There are 5 ways to turn a row about zero (a turn may also mirror it). The second row of each pair is the first, turned, with some noise.
Known pairs, each followed by its turn:
.14  -.15  -.18  .28
-.19  -.26  -.21  -.13 | q_122

-.19  .32  .24  .00
.08  .07  .39  -.10 | q_997

.30  .12  -.26  -.25
-.25  -.15  .24  .32 | q_122

.14  -.11  .00  .14
.06  -.19  .05  -.01 | q_695

-.38  -.27  .20  .32
.14  -.12  .56  -.10 | q_916

.20  .43  .37  .24
.43  -.01  .05  -.49 | q_578

.17  -.37  -.28  .15
.34  -.28  .16  .22 | q_695

-.27  -.33  .37  .29
-.30  .26  -.04  -.48 | q_997

-.10  .06  -.21  .40
-.18  -.27  .01  .37 | q_695

.42  .02  -.08  .41
.22  .28  -.02  .48 | q_916

.41  -.40  .31  -.18
-.25  -.01  .42  -.44 | q_122

-.26  .01  -.24  -.14
-.30  -.11  .14  .20 | q_997

-.24  -.20  .40  .40
.30  -.48  .24  .07 | q_578

-.19  -.31  -.23  .01
-.30  -.04  .29  .04 | q_916

.24  -.43  .16  .39
.00  .04  -.49  -.44 | q_997

.16  .04  -.02  -.39
-.18  -.22  -.33  -.01 | q_916

-.12  -.07  -.26  .03
-.09  .12  .10  .21 | q_578

-.30  .10  .05  -.26
-.35  -.08  .19  -.15 | q_578

.02  .14  .38  -.39
-.06  .28  -.15  -.44 | q_695

.35  -.06  -.23  -.33
-.26  -.18  .38  .20 | q_122

.34  .40  -.07  -.09
-.41  .13  .04  .37 | q_122

-.33  -.13  -.14  .39
-.38  -.26  .04  -.28 | q_997

-.11  -.10  .25  .20
-.08  -.19  -.31  -.01 | q_695

.14  -.22  -.16  -.25
-.20  .05  -.30  .18 | q_578

.03  .37  -.37  -.07
-.19  .44  -.24  -.13 | q_916

New pairs. What belongs after each?
-.22  -.35  .25  .30
.18  -.49  .17  .23 | q_578

-.42  .00  -.36  -.09
-.39  .20  .20  -.31 | q_916

.10  .26  -.39  -.06
-.24  .33  -.25  .02 | q_916

-.01  .02  -.08  .35
.12  .24  .16  .09 | q_916

.31  .15  .12  .07
.24  .05  -.21  .19 | q_916

.18  -.21  -.22  -.34
-.29  .12  -.32  .15 | q_578

-.35  -.01  -.42  .23
-.06  .23  .43  .35 | q_578

-.21  -.39  .39  -.22
.04  -.60  .21  -.13 | q_916

.18  .36  -.01  .17
.33  -.22  .14  -.04 | q_997

-.38  -.19  .31  -.33
.15  .31  -.50  -.13 | q_695

.05  .25  .39  .03
.16  -.18  .04  -.40 | q_578

-.08  .03  .08  -.32
-.09  -.19  -.12  -.19 | q_916

.18  .05  .24  .42
-.28  .18  -.30  -.28 | q_122

.25  -.42  -.22  .32
.34  -.46  .15  .22 | q_695

.02  .06  .17  -.16
.05  -.17  -.15  -.11 | q_916

-.09  -.25  -.30  .34
.04  -.40  -.32  -.13 | q_122

-.29  .32  .40  -.32
.07  .40  .55  .05 | q_997

.33  .26  -.10  -.07
.40  -.12  -.04  .18 | q_997

.08  -.20  -.27  .18
-.14  -.22  -.29  -.01 | q_997

-.40  .01  -.22  .25
.00  .05  .45  .22 | q_578

.08  .36  .16  -.01
-.33  .06  .11  -.22 | q_695

-.22  -.03  -.37  .41
-.11  -.18  .03  .58 | q_695

-.16  -.41  -.39  -.04
.23  -.54  .04  -.06 | q_122

-.14  -.04  .42  .05
-.08  -.07  -.38  -.22 | q_695

.27  -.05  -.02  -.12
-.06  -.11  -.21  .17 | q_916

.18  -.41  -.04  .23
.34  -.37  -.01  .06 | q_695

-.23  .19  -.26  .39
.03  .51  .25  -.11 | q_916

-.34  .01  .41  .33
-.29  -.20  -.54  .01 | q_695

.38  -.10  -.34  -.07
-.33  -.36  .16  .12 | q_122

-.05  -.20  -.41  -.24
-.34  .21  -.06  .33 | q_578

-.18  -.02  -.02  -.14
-.14  .09  .11  .12 | q_997

.26  .41  .40  -.34
-.03  -.03  -.23  -.66 | q_578

.11  -.35  .23  -.09
.07  -.39  .06  .22 | q_916

-.18  -.19  .18  -.27
.29  .05  .28  -.12 | q_122

.28  -.27  .15  -.27
.16  .36  -.29  .13 | q_997

-.19  .40  -.34  .43
.05  .67  .11  -.17 | q_916

.32  .19  -.16  .34
.42  .30  -.05  .01 | q_578

-.25  .19  -.02  -.40
-.08  .14  .34  .34 | q_997

-.06  -.34  -.12  -.35
.22  -.28  .37  -.04 | q_122

-.22  .14  -.08  .20
.09  .08  .31  .03 | q_578

-.29  -.32  .37  -.14
.35  .13  .19  -.40 | q_122

-.42  -.35  -.05  -.02
.24  .13  -.39  .34 | q_695

-.35  .38  -.19  .36
-.12  -.48  .42  -.17 | q_997

.11  .07  .00  .23
.16  .17  .01  .15 | q_916

.14  .09  .21  -.20
-.11  .23  .22  .02 | q_122

.01  .34  .14  -.35
-.19  .37  .09  -.33 | q_695

.38  .25  .27  -.16
.25  -.09  -.47  .08 | q_916

-.22  -.10  .32  .40
-.13  .08  .08  -.52 | q_997

.03  -.17  .14  -.19
.05  .05  .26  -.12 | q_122

.11  .32  .28  .32
.33  -.08  .19  -.36 | q_997

-.41  .04  .06  .12
.39  .12  -.24  -.05 | q_122

-.17  .00  .36  -.23
-.01  .19  -.29  -.26 | q_695

.15  .26  .34  .14
.30  -.10  -.03  -.38 | q_578

-.14  .23  .32  .38
-.45  -.22  -.30  -.05 | q_695

.29  -.12  -.12  .29
.30  .13  -.13  .23 | q_578

-.19  .07  -.31  -.18
-.30  .20  .14  .10 | q_578

.07  .25  .01  -.03
.06  .12  -.20  -.08 | q_916

.30  .20  .09  -.04
-.11  -.05  .23  -.27 | q_695

-.13  .17  .15  -.22
-.12  .26  -.09  -.15 | q_695

-.12  -.38  .14  -.42
-.44  -.35  -.18  .09 | q_578

-.11  .04  .27  .22
.07  .22  -.21  -.23 | q_122

.39  -.35  .29  -.11
-.27  .00  .35  -.39 | q_122

-.31  -.29  .19  .38
-.35  .05  -.02  -.49 | q_997

-.34  -.21  .42  .00
-.05  -.55  .15  -.03 | q_578

.03  .39  .28  -.09
.31  .02  -.27  -.26 | q_916

-.31  -.36  -.15  -.10
-.31  -.16  .11  .37 | q_578

.32  -.38  .23  -.14
.39  -.20  -.02  -.34 | q_695

.10  .21  .39  .04
.45  -.09  -.19  -.09 | q_916

.20  -.36  -.07  .29
.23  -.42  .03  .09 | q_695

.12  -.17  .18  -.05
.16  -.09  -.07  -.20 | q_695

.37  .11  -.03  -.07
.32  -.04  -.15  .13 | q_997

